The rows are grouped in 4 different ways at once. Each group adds its own fixed numbers to the row, and there is some noise. The rows also spread widely along 17 directions, which tell nothing about the answers.
(in the rows, 128 means zero)
Known rows, each followed by its group in each grouping:
[172 121  88  93 136  92 143  62 141  98 131 107 193 129  85 117  94 140
 131 173  90 120 146  94 123  95 102  81]
gazo J L K861
[ 75  81 108 151 137 130 126 127 156 134 117 140 162 148 149 124 138 122
 127 108 121 118 127 164 140  88 122 101]
Bov J U K453
[ 67  80 103 197 127 156 136 134 101 155 128 144  43 140 141 142 140 101
 145 109 120  97 154 132 131 133 124 114]
Faba H Z K709
[155 108 125 131 103 177  84 147 164 162 102 124 105 117 119 106 100 160
 103  74 113  66 119 164 105 156 109 117]
vez C U K453
[122 133 117 158 125 113 162 126  69 114 190 130 134 176  93 123  88 143
 164 162 112 150 130 121 109  91 169 120]
Bov S L K709
[114 140 122 124 129 102 158 136 124 124  93 142 109  92 114 144 128 114
 171 146  91 125 129  94 175 113 199  72]
Faba S Z K861
[127 120 145 160 126 162  99 194 122 139 143 107  93 123 149 133 117 124
 139  77 151  84 109 148 167 135 136 132]
vez G Z K709
[126 122 152 137 120 152 149 127 106 102 152 165  67 102 122 107  94 161
 137 187 138 106 128  60 119 142  84 139]
gazo P L K453
[143 126  94 163 152 143 124 113 158  92 153 153 190 160  68 160 108  93
 129 168 141 135  93 111 117 108  83 136]
gazo H L K709
[103 118 135 102 163 101 123 116 141 146  74 141 105  71 135 116 111 134
 108 166  74 124 121  86 136 155 113 180]
Faba P Z K453
[ 99 137  80 166 137 142  99 140 180 109  95 131 165 167 144 137 121  87
 123 108 169 121  86 175 134 140  79 147]
Faba C Z K709
[108 176 125 149 166 134 127 142 128  88  88 122 129 145  59 116 141  66
 152 165 134 109  64  73 170 155 128 150]
Faba G U K453
[118 100 109 187 114 162 131 134 153 125 151 149 186 159 121 115 108 117
 108  96 156 126  84 173 119 151 165 153]
Faba G Z K453
[154 109  76 104 146 138 139  79 195 166 128 185 182  86 118 119 112 144
  76 148 148  90  58 136  95 146 119 154]
Bov P Z K861
[139 102  93 118 111 142 179  50 126  97 148 187 171 161  95 132 169  92
 135 171 106 149 126  96 172 126 160  50]
Bov P Z K709
[ 81 122 104 146 182 126 166 150  74 108 171 144 137 185  96 138 135  84
 157 140 155 138  61 131 176 130 121 182]
Faba G L K861
[ 42 124 135 136 103 115 138  36 117 123 102 181  95 140 167  74 126 134
 114 158 133 124 155 118 147 137 151 101]
Bov C Z K709
[130 122 102 115 132 121 128 121 124 122  98  81 138  98 140  75 114 148
 117 118 115  95 106 120 113 162 113 146]
Bov J L K861
[144 132  72 149 130 111 152 142 180 115 126 131 158 102 136 140  95 125
 143 166 160 116 100 108 110 103 107 133]
Faba C Z K709
[157 111  76 147 102 100 160 113 118 145 149 124  93 148 118 129 112 123
 149 149 115 136 142 109 120 144 112 158]
gazo C L K453
[104  93 173 163 109 122 120 127 130  71 152 124 193 146 124  90  90 143
 121 141 123 157 131 114 150 130 139 158]
Bov H L K709
[144 117 114 126  98 150 130 115 168 196 139 193 114 139 111 141 108 170
 131 102 121  88 119 185 117  84 181  67]
Faba C U K453
[109 143  92 126 143 133 149  86 160 143 141 180 170 149 154 121 157 130
 109 154 172 128  83 147 125 112 114 137]
Faba P L K709
[ 92 121 128 127 125  93 151 124 122 133 123 104 114 148  94 109 129 115
 186 142 117  77 142  93 190  65 143  70]
Faba C U K861
[139 193 117 124 134 117 108 133 120  97  90 133  96 100 181 155 117 131
 136 166 109 174 147 123 120 134 158 110]
Bov J Z K709
[ 99  96 114 108 163 135 167 117  95 145 131 139 124 108 128 108 152 140
 120 152  77 139 115 106 130 138 141 143]
Faba J U K709
[101 167 125 145 145 115 119 134 148 117 118 144 145 153 141 125 116 116
 134 166 151 140  98 125 135 117 112 166]
Faba P Z K709
[ 90 124  96 176 151  93 115 162 141 120 100 106 124 129 138 155  99 103
 140 155  92 168 150 121  94 116 109 183]
vez C U K453
[ 95 146 137 143 136 131 106 100 136 122 126 145 117 158 121 106 118 121
 116 176 138 123 128 104 120 128  87 165]
vez C U K709
[ 79 170 122 170 156 142 133 116  90  86 154 115 176 180 170 101 159 112
 115 152 163 170 109 141 116 136 140 176]
Faba G L K453
[144 154 117 137 121 132 133 162 136 211 148 136  85 108 171 140 150 177
 137 146 117 142 127 144  81 108 143 171]
gazo H L K861
[122  84  74 145 126 120 132  90 168 149 136 168 150 117 165 122 105 141
  84 113 149 123 120 167 115 140 127 145]
vez H U K709
[118 189  95 168 165 147  93 116 139 136 102 107 115 141  88 152 137  95
 139 147 130  76 123 114  94  91 123  85]
Faba S U K709
[181 167 109 106 105 127 165 139 131 189 160 138  84 112 138 125 133 197
 166 175 122 103 131 108  86  71 132  86]
gazo S L K453
[140 146 102 100 150 135 123 121  91 124 133  84 115  71 195 106 117 171
 112  93 139  77 132 146 127 123 139  85]
gazo J L K861
[127 114 116  71 168 119 131 109 108  89 127 135 205 137 145 149 109 134
 119 125  70 157 135 164 162  86 140  72]
vez C Z K453
[ 83 129  95 192  93 138 157 172 163 108  79 146 128 145  92  88  85 122
 164 126 135 117  81 132  95 151 151 132]
Faba C U K453

New rows. What belongs after each?
[186 134  87 163 147 159  97 166 132  99 160 144 109 147 107 193  76 109
 130 120 152 114 114 154 129 129  88 130]
gazo H U K453
[112 128 122 133 167 124 112 140 102  91 114  97 175 134 122 116 112 111
 115 103 105 142  96 145 154 157 138 165]
Faba H L K709
[ 78 130 126 148 138 104 127 124 111 116 136 140 151 196 141 143 148 106
 158 139 114 175 140 155 167  79 137 118]
Bov H L K709
[ 67 103 108 141 122  86 143 105 123 153  57 131  66 103 131  79 124 117
 136 113  99  99 120 110 156 171 146 147]
Bov H L K453
[ 78 128 111 152 116 129 141 115 129 120 108 197  54 122 123 134  96 124
 157 153 151 106 111 115 135 122 125  97]
Bov C L K709
[107 150 113 162 140 112 123 119 115 107 144 150 141 150 161 149 120 114
 117 151 135 197 130 141 120 139 158 174]
vez G L K709
[130  94 102 125 110 117 168 169  83 141 168 119  92 146 181 133 126 160
 157 142  88 179 167 137 123 114 124 143]
vez C U K709
[115 146  84 141 149 113 139  67 129 115 103 128 163 108 138  97 111 117
  95 136 130 111 116 127 118 147 171 125]
Faba H Z K453
[106 108 113 129 166 105 131 155 109 137 163 134 143 147 146 158 115 132
 141 143 111 152 123 149 146  84 119 150]
Bov S U K709
[ 64 143 133 122 122 110 157 122 140 149  99 106 165 186 116  60 172 111
 168 132 129  94  93 124 181  88 132 110]
Faba C Z K453
[109 112  79 118 181 125 150 123 117 136 131 146 125 131 138 152 162  89
 124 120 136 104  90 136 182 125 115 131]
Faba P U K453
[118 171  96 123 146 121 114 116 149 134  73 174  91 112 133 154 123 103
 134 145 127 123 100 135 148 137 140 108]
Bov H Z K709
[102 218  97  96 182 115 139 134  53  91  88 140  53 160 114 126 128  80
 161 155 141 136  61 118 182 178 111 164]
Faba C L K709
[107 144  88 142 149 125 148 159 131 111 102 131 126 154 104 116 103 116
 156 146 129 114  84 129 120 124  99 138]
Faba P U K453
[146 152 112 135 135 106 121 124 136 176 130 114 123 122 139 163 157 114
 145 138  98 120 159 123 141  78 171  92]
vez S Z K453
[176 115 123 149  87 129 148 166  94 117 181 149 110 208  50 136  69 123
 177 115 116 142  97 151 162 140 160 145]
Bov C L K453
[106 135  70 186 126 100 148 142 117  96 120 101 129 184 140 129 127  69
 153 151 141 164 126 120 131 156 101 177]
vez S Z K453
[178 111 141 135  43 142 134  63 174 170 136 182  69 140 129 104 139 166
 127 161 123 111 189  99 128 123 144  71]
vez J U K453
[151 127 148 124 139 128 112 140 135 134 144 105 147  99 103 100  74 159
 116 142 113  92 110 101 118 124 135 152]
vez G Z K709
[142  97 106 121  96 123 140  76 174 138 101 142 120  83 170  94 138 159
 100 156 125 124 149  97 109 164  93 144]
Faba C L K453
[ 90 126 117 186 136  71 115 113 132  79  93  80 121 131  88  92  53 100
 140 170 107 107 154  56 120 135  98 171]
gazo P U K453
[140 180 144 135 149 145  93 120 111 104 137 118 119 118 140 128  96 165
 116 180 118 121 151 110  76 101 115 118]
Bov S U K453
[ 31  93 124 125 174 111 151 132  68 124 143 157 101 167 170 130 163  87
 134 132 121 170 117 136 204 140 116 182]
vez C U K709
[ 96 119 125 133 108  98 113  95 150 150  87 140 104 148 117 112 101 131
 137 169  81 144 155 115 112 128 113 152]
Bov C Z K861
[188 143 156 159 123 162 123 187 132 100 183 147 153 122 120 194 134 145
 153 187  99 187 152 102 115  77 165 109]
Bov H U K453
[ 80 104  75 123 129  89 181 109 134 139  79 140  97  49 167 129 139 138
 155 154  86 124 159  86 116  97 162  58]
vez C L K709
[134  67 157 162 102 148 176 159  75 118 217  70 101 154 102  69 131 148
 171 143 149  71 131  57 171 119  91 147]
Faba G L K709
[100 135 143 116 143 110 129 101 109  97 119 130 114 113 156  93 135 131
 120 178 125 142 130  78 163 151 123 156]
Bov G U K709
[ 87 147 120 168 157 143  96 132 121  91 115 139 128 140 153 159 126 102
 128 123 149 132 126 152 131 106 125 108]
Bov J L K453
[ 81  91 153 145 137 109 120 163  67 133 128 111  45 129 158 136 114 121
 154 130  79 150 166 113 172 148 133 174]
Bov G Z K861
[137 101 106 138  95 110 156  88 116  99 131 126 118 143 109 104  80 134
 145 157  97 131 164  99 131 135 138  99]
Faba C Z K709
[119 212 121 183 110 142 143 165 126  59  88 100 121 119 134 105 117 121
 169 204 125 164 129  63  70 139 137 122]
gazo J Z K453
[ 97 194 105 119 158  66 113 127 100  87  67  69 136 172 144 118 133  98
 167 159  92 170 137 123 151 115 115 136]
Bov G L K453
[135 141  95 124 128 130 143 121 139 107 148 195 129 141 170 164 103 146
 136 171 145 163 120 152 121  96 120 100]
Bov P Z K709
[132 130 149 127 114 133 132 108 152 144 157 164 136 113 168 117 145 157
 108 167 142 150 136 112 135 117 150 144]
vez J U K709
[118  99 123 143  94 135 152 126 110 150 129 127  43 123 130  81 119 137
 148 145 132  78 128  85 144 163 102 151]
Bov C Z K453
[134 149  72 109 191  96 130 102  84  70 123 102 160 177  95 114  92  65
 119 141 143 111  64 127 182 172  78 184]
Bov P Z K453
[125 137  81 132 108 142 186 112 142  98 112 170 146  88 128  93 143 125
 130 162 145 132  74  93 124 172 177 109]
Bov C U K709
[125  78  66 131 133 135 161  97 129 179 113 125  84 105  94 153 159 118
 158 133  65  74 163  97 106  86 107  44]
gazo C L K453
[120 169 120 122 135 112 117  93 122 125 117 135  95 147  89 112 101 104
 147 156 150  74 102 103 166 123 127 116]
Bov C Z K861
[168 212 139 157  78 132  81 159 143 115 104 114  98 152 166 152 119 152
 160 143 119 176 169 151  98 107 162  92]
Bov J L K709
[142 171 147 103 180 107  65 101 124 150 126 111 132  87 122 128  62 149
  90 120 122  70 107 139 137 111 167 141]
Bov G Z K709
[122 152 119 136 101 121 111 137 141 168 128 132 116 196 157 121 120 140
 144 117 130 136 139 183 126 100 123 136]
vez C Z K453
[104  62 142 173  93 117  99 126 185 170 114 110 128 113 151 121 155 121
 111 131  93 140 182 103 129 139 118 178]
vez C U K861
[118 181 136 114 136 113 103 115 129 153 110 100 113 113 158  79 136 150
 118 130 150  82 105 123 142 131 145 137]
Bov S U K709
[202 119 127 120  70 120 132 161 184 160 134  92 152 168 126 108 134 159
 164 143 114 131 139 127 148 107  92 137]
Faba H Z K861
[111  88  94 134 127 113 181 162 127 125 131 106 108  37 203 123 139 159
 154 159 129 110 145  77 125 105 125 100]
Bov S Z K861
[ 69 140 162 141 144 188 126 157  97 138 130 152 131 160 126 104 142 132
 130 105 116 117  92 165 128 115 165 108]
vez J Z K453
[143 189 136 175 139 128  97 128 113 106 157 102 137 162 131  97 100 123
 104 164 164 141 109 114 107 166 125 229]
gazo H U K453
[ 67 164 134 147 167 144 133 173 123 116  96 163 142 181  97 132 124 103
 157 160 110 169  65 143 126 126 127 174]
Faba G Z K453
[ 95  98 105 159 144 125 126  71 150 159 118 159  66  87 168 155 172 107
 113 155 148  96 164  85 143 122 106 118]
Faba G L K453
[ 93 147 123 157 147 158 148 145  35 126 148  89  62  99 144  77 106 143
 121 142 112 107 121  92  80 181 154 177]
vez C Z K709
[127 199 160  84 187 140 122 155  82  78 145 143 175 177 130 148 149 120
 144 209  95 214  91 120 155 108 109 167]
Bov H Z K709
[152  99 103 145 140 122 125 131 118 144 159 107 104 134 104 109 100 114
 123  90 164  55  89 127 175 156  91 171]
gazo H L K453
[113 173 104 153 129 108 123 113 190 124  87 128 132 116 137 132 148 116
 149 203 152 124 131  76  97  91  85 120]
vez G L K861
[173 102 110 100 112 143 113 126 147 138 119 157 104 101 158 133  83 192
 103 150  94 148 137 145  74 152  73 159]
Bov C L K453
[127 143  98 138 146 155 170 129  70  85 155 102 133 104 178  97 135 143
 121 159 138 131 119  98 103 158 123 133]
gazo S Z K453
[111  87 123 134 112 107 126 118 123 144 116 140 118 156 117 111  94 130
 127  93  83 135 140 160 161 142 157 134]
gazo J U K453
[163 176 118 116 112 148 122  98 169 115 112 137 165 141 131  88 116 168
 110 186 126 138 122 117  66 122 101 123]
vez J U K453
[ 95 108 131 142 163  76 101 150  67  94 132  79 105  95 190 129  48 149
 115  93 103 138 168 153 150 130 147 162]
vez H L K709
[199 138 138 164  83 106  92 134 202 115 121 111 156  97 103 151  76 147
 138 141 122 112 160  96 120 100 144  96]
gazo S L K453
[139 102  96  89 148  97 152 100  92 131 163 109 164 152 152  89  91 171
 115 115 115 119 119 166 142 115 106 144]
gazo H L K453
[140 118 151 134 108 116 133 171 165 137 123 110 178 129 107 117 126 148
 156 128  94 146 112 122 146  94 162 128]
Faba J L K709
[135 169 126 171 156 127 142 158  70 103 194  68 124 164  95 119 129 100
 165 163 165 102 106  73 139 107 112 159]
vez S L K709
[121 128  91 174  97 105 138 107 103 124 141 134  45 183 143 130 140  79
 150 155 152 149 158 101 165 172 107 172]
vez C U K709
[ 55 174 158 176 153 131 124 113  34  95 129 117  58 162 117  93 127  97
 131 169 113 144 145  79 130 172 160 177]
vez S U K453
[ 84 163 147 168 142 182 126 146 134 122 182 192 151 139 158 128 118 145
 111 162 193 134  72 143  99 110 139 164]
gazo C Z K709
[180  96 159  78 153 140 126 183 120 127 156 134 164 111 109 169 122 139
 136 122  66 153 104 128 194 123 127 139]
gazo S Z K453
[ 85 132  78 157 155  79 135 130 151 163  67 116 135 125  79 152 132  85
 169 120  72 111 118 130 128  76 174  90]
Bov H L K453
[188 157  98 103 145 156 151 118  97  91 167 113 158 132 139 108 138 131
 117 162 148 127  95 106 137 152 109 132]
vez H Z K709
[101 103 135 123 132 153 120  98 105 151 146 133  93 124 140  83 122 151
 104 110 140  75 113 129 135 155  95 149]
gazo C L K709
[109 197  87 121 158 124 144 139 142 128  88  80 181 168  91  72 119 134
 162 172 126  95  66 123  75  92  98 127]
Faba G Z K861
[121 139 115 114 148 114 138 114 108 112 110 113 106 151 121 124 150 109
 159 149 116 111 132 105 176 108  91 101]
Faba H L K453
[142 194  79 121 169 134 114 119 100 124 120 144 149 123 149 152 117 126
  96 121 110 173  91 180  98 167 202 151]
gazo G U K861
[108 193 143 138 145 155 153 124 144  79 145 174 194 142  91  76 115 120
 127 198 196 122  18  93 132 135 147 160]
Bov J Z K709
[172 158  99 154 125 136  95 141 139 146 123 145  95 124 111 174 100 118
 124 110 125 131 115 152 111 155 152 140]
vez S L K709
[106 204 118 176 128  92  91 100 134 152 108 106  97 134 151 126 149  98
 127 146 156 119 139 115 132 130 186 157]
Bov S U K861
[147 172 123 141 141 153 130 212 126 167 141 124 114 128 118 152 141 126
 168 112 139  97  63 148 141  99 164 125]
Bov S Z K453
[145 146  84 124 194 122 123 201  54 110 156  70 116 146 149 168 137  85
 148  77 130 137  75 164 191 159 119 181]
gazo G L K709
[120 151 151 141 135 107  88 139 151 163 133 131 111 103 134 134  96 147
 122 135 130 106 124 127 134  98 164 156]
Bov C U K709
[112 113 149 130 106 152 124 127 108 109 137 153 114 208 100 104 128 112
 143 124 113 139 119 138 184 157 104 142]
gazo C U K453
[140 150 143 155 104 154 120  94 139 100 151 182 130 168 141 140 139 131
 124 177 149 164 157 122 124 113 120 106]
vez H L K453
[169 146 187 143  80 126  84 141 164  85 106 135 169 159  58 118  73 136
 148 121  93 144 121 126 164 134 186 103]
Bov G L K453
[ 89  90 124  99 165 138 179 163 103 121 160 182 148 123 165 147 139 159
 144 157 102 169 110 141 146  79 135 109]
vez G U K453
[169 177  77 138 150  99 133 160 112 139 119  55 124 108 120 115 124 117
 153 115 136  79  88 119 131 124 150 137]
Bov H L K453
[136  46  73  68 228 119 151 108  47  93 206 146 166 115 127 162  51 112
  90  60 147  74  67 194 229 130 123 127]
Faba J Z K861
[133 167 107 138 176 106  73  85  77 118 124  34 113 132 131 104 103 119
 106 129 106  71 163 116 118 120 111 131]
Bov H U K709
[120 145 136 123 151 141 152 140  74  80 163  90 118 110 151  91 117 151
 141 172 148  99 125  75 126 113  90 125]
vez C L K453
[111 176 131 183 129 127 108  87 115  94 124 127  98 153 116 128 122 103
 133 177 139 124 164  88 124 123 156 112]
Faba G U K453
[168 151 101 211 115 119 131 174 145 141 177  75 135 153  97 170 151  89
 183 155 145 121 140  86 125  71 135 131]
gazo H L K709
[ 92 110  83 137 170 161 177 127  89  72 124 182 115 110  95 115  93 100
 131 109 173  80  33 128 162 179 137 110]
Faba G L K453
